Each new row is followed by its nearest point in the smallest flat space through zero that holds the last named rows.

J708 (3 x 8):
[[ 2.51  0.09 -3.03  1.53  2.72 -0.83 -4.29 -2.56]
 [ 2.89  2.55 -0.51  1.34  1.46 -0.05 -1.49 -4.53]
 [ 2.84  2.74  0.22  1.11  0.98 -1.59 -6.32 -0.76]]
New rows:
[-0.53 -0.14  0.00  4.52 -1.29  1.56 -2.27  0.08] | [ 0.53  0.30 -0.21  0.24  0.32 -0.42 -1.61  0.09]
[ 2.22 -0.15 -1.31 -1.51  0.36 -1.28  3.01  1.38] | [-0.57 -0.75 -0.34 -0.17 -0.03  0.40  1.46 -0.08]
[-4.52  1.40 -4.52 -0.07  0.51 -1.15  0.66  0.87] | [-0.92 -2.21 -1.71 -0.12  0.60  0.12  0.50  0.87]
[ 3.61  3.08  1.45  0.91  1.37 -0.44  1.12  1.91] | [ 0.88  2.14  1.68  0.11 -0.60 -0.19 -0.71 -0.66]
[ 0.39 -1.16 -2.14 -0.14  0.20 -1.21  1.08  4.52] | [-1.50 -2.30 -0.94 -0.52 -0.08 -0.26 -0.36  2.80]

J248 (3 x 8):
[[-2.54  3.46 -3.57 -1.14 -2.60  1.82  2.51 -1.61]
 [-0.61  2.77  2.16  0.36 -0.67  0.97 -0.39  0.72]
 [-3.30 -0.16 -2.68 -6.20 -1.10  0.52 -0.50 -0.05]]
New rows:
[ 1.35 -1.08 -0.47  0.19 -1.93  4.60  0.09 -0.98] | [-0.19  0.63 -0.81  0.43 -0.47  0.31  0.75 -0.48]
[ 4.95 -0.91  0.78  1.50 -2.15  0.01  1.11 -1.17] | [ 1.71 -0.67  0.06  3.03  0.55 -0.47  0.75 -0.49]
[-0.61 -1.65 -1.79 -0.36 -1.02 -0.49  1.20 -0.89] | [-0.17 -1.08 -2.28 -0.50 -0.14 -0.24  0.84 -0.86]
[ 0.75  2.15  2.19 -0.57 -0.05  3.08  0.25  0.97] | [-0.60  2.47  2.06  0.16 -0.57  0.86 -0.48  0.73]

J73 (3 x 8):
[[ 0.81 -0.73 -1.19 -1.06 -1.72  1.32  0.23  0.55]
 [-1.71  0.79  1.66  4.90  1.91 -0.49  0.64  2.35]
 [ 2.74  1.25 -1.48  2.91 -0.60  1.28  3.28  1.73]]
New rows:
[ 3.00  1.61 -2.12  0.13 -0.68  2.21  0.87  0.58] | [ 2.65  0.53 -1.77  0.13 -1.29  1.21  2.10  0.39]
[ 0.65  1.60 -0.84  2.79 -1.24  0.32 -2.31  0.40] | [-0.12  0.06  0.03  1.34 -0.03  0.38  0.46  1.04]
[-2.31  0.76 -2.00  0.51  2.18 -0.77 -2.01 -2.34] | [-1.08  0.25  1.15 -0.45  1.39 -1.40 -1.04 -1.24]
[-0.18 -2.42 -1.59 -1.41 -0.80 -1.04 -0.06 -0.86] | [ 0.06 -0.67 -0.45 -1.88 -0.87  0.32 -0.69 -0.58]

J997 (3 x 8):
[[ 0.31  0.24 -0.61  1.52  0.03 -2.08  1.36 -1.33]
 [-2.14  0.92 -0.01 -0.70 -3.45 -1.77 -1.86 -0.51]
 [-2.47 -1.19  2.89  0.53 -0.25 -1.65  0.98  0.14]]
New rows:
[ 0.69  1.26 -0.39  1.26  0.56  0.07 -0.29  1.49] | [ 0.68  0.14 -0.56  0.07  0.39  0.35  0.09 -0.05]
[ 0.30 -2.85  2.18 -2.63 -1.76  0.95 -2.29 -3.53] | [-1.33 -0.05  0.89 -1.11 -1.20  0.46 -1.31  0.70]
[ 1.23 -0.54 -1.28 -0.55  0.32 -0.17  2.08 -4.26] | [ 1.38  0.46 -1.47  1.33  0.62 -1.13  1.22 -1.19]
[ 0.47  1.94  1.63  0.26 -2.99 -2.83  1.20  2.35] | [-1.46  0.20  0.51  0.32 -1.59 -1.89 -0.14 -0.63]
